There are 5 ways to turn a row about zero (a turn may also mirror it). The second row of each pair is the first, turned, with some noise. The first 50 pairs use one turn. New pairs use 3 turns, one after the other, and a turn may come again.
In the rows, 128 means zero.
Known pairs, each followed by its turns in order:
[128, 134, 138, 112,  98, 111, 130, 134, 154]
[107, 135, 135, 128, 141, 118, 109, 152, 147]
(2)

[133, 128, 135, 109, 164, 107, 143, 116, 132]
[119, 107, 123, 106, 125, 125,  94, 136, 149]
(3)

[127, 123, 133, 165, 151, 149, 104, 103, 161]
[ 95, 149, 131, 125, 144, 148, 151, 173, 141]
(3)

[136, 177, 100,  87, 140, 173, 133, 137, 155]
[128,  68,  85, 162, 127, 148, 149, 134, 143]
(3)

[159, 107, 146, 117, 134, 118, 145, 119,  94]
[118, 153, 134, 155, 128, 133, 125,  92, 107]
(2)

[132, 168, 147, 118, 139, 117, 137, 114, 133]
[102, 106, 129, 130, 134, 105, 151, 115, 109]
(0)

[132, 137, 117, 114, 113, 125, 123, 149, 126]
[133, 122, 125, 150, 118, 124, 132, 108, 122]
(3)

[142, 175, 132, 120, 100, 138, 134, 105, 158]
[141, 119, 149, 110, 165,  94, 101, 137, 151]
(2)

[106, 145, 116, 108, 149, 109, 137, 119, 142]
[112, 101, 157, 129, 138, 119, 144, 124, 146]
(0)

[130, 170, 119,  96, 122, 159, 152, 142, 142]
[157, 134, 174, 134, 151, 128, 126, 156, 150]
(2)

[117, 110, 118, 152, 120, 133, 149, 141, 158]
[118, 102, 143, 118,  96, 135, 106, 137, 135]
(2)

[ 99, 119, 104, 151, 167, 131, 134, 174, 118]
[134, 113, 141, 124,  88, 160, 169, 150, 106]
(2)

[158, 118, 116, 105, 133, 154, 124,  93, 168]
[122, 122, 133, 191, 142,  96, 116, 111, 133]
(4)

[138, 101, 112, 132, 154, 104, 109, 125, 169]
[ 95, 137, 139, 128,  97, 121, 122, 147, 167]
(3)

[148, 152, 130, 119, 126, 110, 124, 130, 123]
[115, 132, 136, 141, 117, 157, 128, 137, 126]
(1)

[118, 135, 146, 142, 134, 119, 141, 117, 113]
[132, 125, 124, 157, 125, 108, 142, 125, 125]
(0)

[137,  99, 116, 116, 141, 119,  93, 176, 154]
[136, 146, 138,  76, 119, 132, 105, 111, 168]
(0)

[130, 143, 137, 146, 147, 139, 129, 140, 114]
[115, 117, 115, 142, 133, 124, 108, 121, 112]
(1)

[116, 127, 117, 107, 133, 142, 127, 109, 142]
[147, 130, 124, 100, 138, 138, 133, 138, 125]
(1)

[137, 125, 132, 150, 132, 112, 150, 152, 112]
[129, 141, 132, 139, 138,  95,  99, 126, 113]
(3)

[138, 162, 106, 127, 136, 133,  88, 151, 121]
[138, 118, 124, 126, 141, 115, 182, 138, 146]
(2)

[127, 116, 117, 153, 137, 128, 150, 137, 103]
[130, 146, 127, 159, 138, 123, 116, 138, 141]
(0)

[128, 158, 133, 117, 135,  96, 162, 111, 126]
[135, 150, 150, 127, 135, 100, 110, 142,  93]
(2)

[141, 169,  99, 112, 148, 132, 110, 121, 147]
[ 84, 133, 139, 156, 125, 108, 137, 148, 106]
(4)

[115, 127,  95, 157, 145, 133, 134, 102, 111]
[119, 134, 110, 104, 133, 131, 129,  84, 116]
(1)

[107, 118, 139, 105, 145, 118, 115, 106, 119]
[124, 125, 155,  97, 146, 128, 128, 138, 115]
(1)

[133,  98, 159, 140, 112, 121, 121, 122, 152]
[136, 131, 103, 126,  85, 139, 132, 111, 134]
(0)

[137, 121, 134, 128,  95, 163,  94, 157, 122]
[126, 146, 105, 151, 120,  97, 155, 160, 109]
(1)

[148,  84, 107, 128, 122, 120,  95, 152, 119]
[134, 163, 109, 126, 154, 123, 129, 149, 172]
(4)

[124, 153, 118, 145, 125, 124, 138, 143, 132]
[123, 138, 138, 116, 117, 125, 151, 126, 109]
(4)

[149, 139, 118, 113, 126, 133, 156,  95,  84]
[124, 111, 140, 172, 146, 128, 106, 131,  86]
(0)

[130, 114, 136, 122, 123, 165, 134, 125, 146]
[123, 121, 117, 115, 102, 136, 121, 159, 117]
(0)

[148, 129, 123, 108, 136, 133, 121, 108, 138]
[123, 102, 137, 124, 116, 143, 132, 139, 135]
(3)

[109, 106, 114, 121, 142, 143, 137, 128, 145]
[123, 144, 132, 128, 141, 120, 103, 103, 124]
(4)

[151,  97, 114,  91, 124, 169, 144, 142, 130]
[148, 137, 145, 174, 120, 158, 117, 114, 164]
(2)

[121, 112,  93, 155, 113, 119, 127, 102, 156]
[124, 139, 152, 124, 127, 107, 170, 143, 162]
(3)

[148, 125, 103, 129, 134, 115, 124, 122, 131]
[112, 113, 145, 129, 119, 109, 132, 130, 136]
(3)

[133, 121, 151, 104, 152, 133, 161, 132, 119]
[130,  98, 123, 108, 117, 100, 106, 113, 133]
(4)

[155, 143, 161, 137, 155,  90, 116, 133, 124]
[104,  94, 162, 160, 125, 154, 118, 126, 119]
(1)

[188, 143, 155, 100, 137, 111, 100, 105, 163]
[112,  92, 169, 144, 113, 182, 101, 141, 151]
(3)

[155, 105, 136,  78, 146, 131, 126, 126, 127]
[113, 102, 116, 140, 143,  97, 104, 131, 163]
(4)

[167, 157, 113, 114, 127, 103, 141, 125, 143]
[129, 128, 129, 142, 115, 180, 130, 128, 152]
(1)

[126, 113, 100, 111, 168, 126, 131, 158, 121]
[ 99, 155, 128, 102, 132,  99, 102, 133, 138]
(4)

[149, 112, 157, 114, 140, 115, 150, 119, 131]
[135,  99, 120, 130, 110, 110, 120, 108, 158]
(4)

[122, 152, 151, 115, 102, 140, 123, 108, 116]
[140, 165, 142, 135, 124, 136, 109, 146, 107]
(1)

[116, 154, 152, 102, 108, 134,  92, 150, 161]
[109, 116, 118, 126, 173, 136, 134, 172, 163]
(2)

[139, 118, 132, 128,  87, 126, 131, 122, 128]
[134, 119,  94, 136, 127, 155, 121, 121, 119]
(0)

[ 94, 128, 135, 149,  85, 147, 118, 162, 120]
[167, 137,  82, 118, 143, 135, 143, 153, 146]
(0)

[112, 121,  95, 113, 129, 123, 131, 105, 164]
[160, 126, 124,  88, 121, 146, 144, 122, 144]
(1)

[133, 121, 129, 131, 115, 108, 139, 100, 102]
[143, 112, 151, 128, 120, 147, 121, 141, 148]
(4)

New pairs, each followed by its turns in order:
[130, 135, 146, 176, 114, 148, 107, 144, 104]
[ 97, 136, 137, 125, 121, 135,  81, 157, 136]
(3) (3) (4)

[151, 122, 107, 105, 157, 130, 104,  95,  87]
[121, 145, 192, 142, 124, 153, 136, 114, 142]
(2) (2) (1)

[ 98, 143, 119, 107,  94, 145, 130, 121, 126]
[143, 120, 107, 135, 100, 145, 151, 121, 155]
(3) (4) (4)

[115, 112, 120, 136, 113, 109, 145, 161, 128]
[151, 109, 141, 123, 112, 111, 138, 150, 118]
(0) (1) (3)

[134, 141, 128, 110,  97, 126, 129, 126, 102]
[115, 154, 154, 141, 122, 131, 142, 149, 125]
(1) (3) (0)

[141, 118, 108, 146, 113, 125, 152, 122, 158]
[132, 147, 139, 149, 125, 104, 119, 112,  98]
(2) (4) (4)

[130, 133, 159, 142, 100, 111, 128, 134, 151]
[141, 119, 146, 135, 137, 138, 128, 121, 171]
(0) (3) (1)

[116, 116, 102, 163, 129,  83, 118,  94, 124]
[109,  96, 136, 120, 145, 133, 152,  90,  91]
(2) (1) (4)

[108, 103,  89, 131, 128, 153, 147, 118,  80]
[109, 146, 160, 165, 119,  93, 129, 156, 156]
(4) (2) (0)

[135, 107, 124,  91, 169, 116, 132, 146, 145]
[181, 127, 126,  97, 116, 144, 133, 124, 131]
(2) (2) (3)

[132, 139, 113, 117, 116, 150, 115, 102, 113]
[112, 145, 126, 128, 149, 132, 125, 146, 102]
(1) (1) (4)

[127, 124, 152, 138, 145, 141, 132,  98, 123]
[123, 122, 132, 139, 114, 162, 151, 120, 116]
(0) (1) (4)

[135, 128, 118, 131,  87, 129, 106, 138, 140]
[120, 125, 105, 118, 103, 102, 127, 147, 131]
(3) (3) (4)

[156, 123, 126,  73, 120, 101, 140, 104, 150]
[ 78,  93, 137, 151, 136, 110, 156, 137, 113]
(2) (0) (0)

[112, 114, 125, 131, 144, 128, 108, 119, 172]
[103, 138,  84, 142, 130, 131, 133, 124, 106]
(0) (2) (4)

[125, 137, 101, 102, 137, 124, 116, 103, 108]
[121, 113, 133, 115, 104, 102, 153, 141, 121]
(1) (3) (3)

[118, 118,  84, 143, 132, 113, 138, 155, 146]
[156,  95, 151, 137, 109, 157, 124, 117, 116]
(3) (3) (1)

[145, 103, 179, 151, 127, 103, 167, 113, 158]
[161, 150, 135, 136, 134,  72, 118, 105,  85]
(0) (0) (4)

[ 89, 133, 114, 151, 124, 100, 124, 117, 131]
[131, 124, 119, 159, 115, 172, 131, 119, 107]
(2) (3) (0)

[145, 138, 122, 135, 119, 100, 157, 156, 143]
[138, 116, 157,  99, 120, 116, 109, 126, 158]
(3) (4) (2)

[148, 119, 137, 111, 114, 129, 116, 108, 132]
[134, 138, 108, 129, 144, 128, 153, 141, 121]
(2) (4) (0)

[108, 166, 146, 152, 147, 158, 135, 139, 118]
[177, 124, 115, 126, 111, 144, 119, 106, 150]
(0) (4) (3)

[130, 121, 124, 136, 138, 154, 117, 130,  95]
[112, 103, 123, 142, 127, 121, 145, 108, 112]
(3) (0) (2)

[162, 125, 164, 105, 108, 131, 127,  97, 139]
[142, 161, 147, 112, 122,  97, 166, 117, 124]
(4) (2) (1)

[153, 128, 125, 138, 101, 132, 164, 124, 113]
[154, 121, 142, 131, 123, 137, 157, 113, 159]
(4) (4) (1)

[138, 142, 117, 130, 140, 130, 115, 132, 126]
[114, 129, 124, 133, 136, 117, 111, 132, 131]
(2) (4) (2)

[107, 130, 115, 112, 122, 123, 162, 131, 125]
[124, 115, 162, 140, 149, 133, 112, 119, 124]
(2) (0) (0)

[ 81, 132, 155, 106, 142, 150, 145, 114, 154]
[151, 177, 145, 151, 145, 152, 108, 143, 123]
(4) (3) (2)

[143,  91, 127, 105, 129, 170, 147, 146, 125]
[125, 112, 149,  91, 111, 114, 114, 168, 123]
(3) (1) (2)

[125, 156, 127, 124, 129, 134, 128, 141, 132]
[142, 123, 139, 144, 139, 125, 144, 125, 132]
(1) (0) (2)

[134, 119, 115, 135, 152, 122, 147, 141, 163]
[142, 156, 141, 154, 129, 128, 119, 150, 107]
(4) (1) (1)

[113, 109, 143, 129, 125, 143, 126, 122, 131]
[127, 121, 148, 144, 124, 121, 115, 133, 109]
(0) (4) (2)

[114, 148, 151, 151, 127,  94, 130, 115, 127]
[150, 132, 148, 130, 168, 143, 130, 107, 129]
(1) (3) (2)

[120, 139, 143, 141, 152, 149, 100, 113, 126]
[113, 153, 123, 150, 143, 155, 137, 126, 133]
(0) (1) (3)

[105, 131, 134, 118, 132, 140, 141, 130, 159]
[ 99, 147, 150, 128, 124, 112, 133, 140, 128]
(2) (4) (4)

[ 96, 147, 160, 143, 123, 145, 100, 126, 147]
[116, 141, 115,  86, 122, 162, 113, 124, 121]
(4) (1) (1)

[ 93, 133, 116, 163, 150, 139, 161, 133, 153]
[101,  76, 123, 121, 140, 134, 107, 113, 156]
(4) (2) (3)

[156, 125, 117, 119, 123, 128, 134, 115, 139]
[145, 142, 113, 142, 112, 122, 129, 117, 130]
(2) (4) (1)

[116, 111, 140, 127,  69, 152, 112, 116, 135]
[132, 101, 123, 150, 127,  85, 152,  96, 143]
(1) (2) (0)

[136, 103,  99, 151, 125, 147, 118,  93,  87]
[114, 101, 107, 111, 118, 182, 154, 126, 114]
(1) (1) (3)

[103, 130, 129, 126, 133, 130, 117, 160, 132]
[145, 136, 111, 135, 140, 103, 126, 107, 126]
(0) (1) (4)

[149, 192,  92, 154, 170, 100, 110, 134, 128]
[125, 126, 103, 190, 105, 123, 133,  89, 182]
(0) (0) (0)

[148, 125, 123, 128, 124, 131,  53, 139, 117]
[139, 119, 146, 124, 139, 197, 123, 140, 153]
(4) (1) (0)

[128,  74, 114, 118, 149, 133, 130,  98, 132]
[ 88, 134,  91, 103, 128, 140, 111, 136, 121]
(1) (0) (2)

[133, 139, 193, 122, 142, 151, 132, 151, 178]
[ 88,  58, 152, 134, 127, 122, 148, 147, 101]
(4) (1) (0)

[117, 133, 134, 138, 153, 105, 127,  92, 122]
[118, 125, 102, 120, 147, 153, 135, 113, 102]
(1) (2) (1)

[128, 121, 121, 140, 127, 139, 118, 128, 114]
[134, 125, 123, 128, 129, 109, 132, 118, 143]
(2) (3) (4)

[132, 130, 148,  90, 133, 123, 116,  90, 115]
[123,  79, 115, 118, 144, 129, 130, 156, 137]
(0) (3) (4)

[141, 123, 123, 157, 137, 152, 121, 120, 109]
[143, 150, 142, 116, 129, 145, 130, 116, 104]
(4) (1) (4)

[127, 149, 149, 169, 135, 145, 130, 124, 156]
[106,  85, 149, 153, 119, 140, 140, 125, 135]
(4) (2) (4)

[121, 118, 139, 142, 111, 115, 148, 127, 106]
[130, 123,  97, 129, 142, 153, 126, 124, 125]
(3) (3) (2)

[122, 154, 125, 122, 151, 124, 104, 115, 133]
[144, 106, 117, 126, 113, 144, 111, 145, 123]
(2) (1) (2)

[132, 108, 117, 124, 129, 132, 136, 138, 137]
[138, 114, 137, 124, 124, 142, 113, 116, 129]
(4) (0) (4)

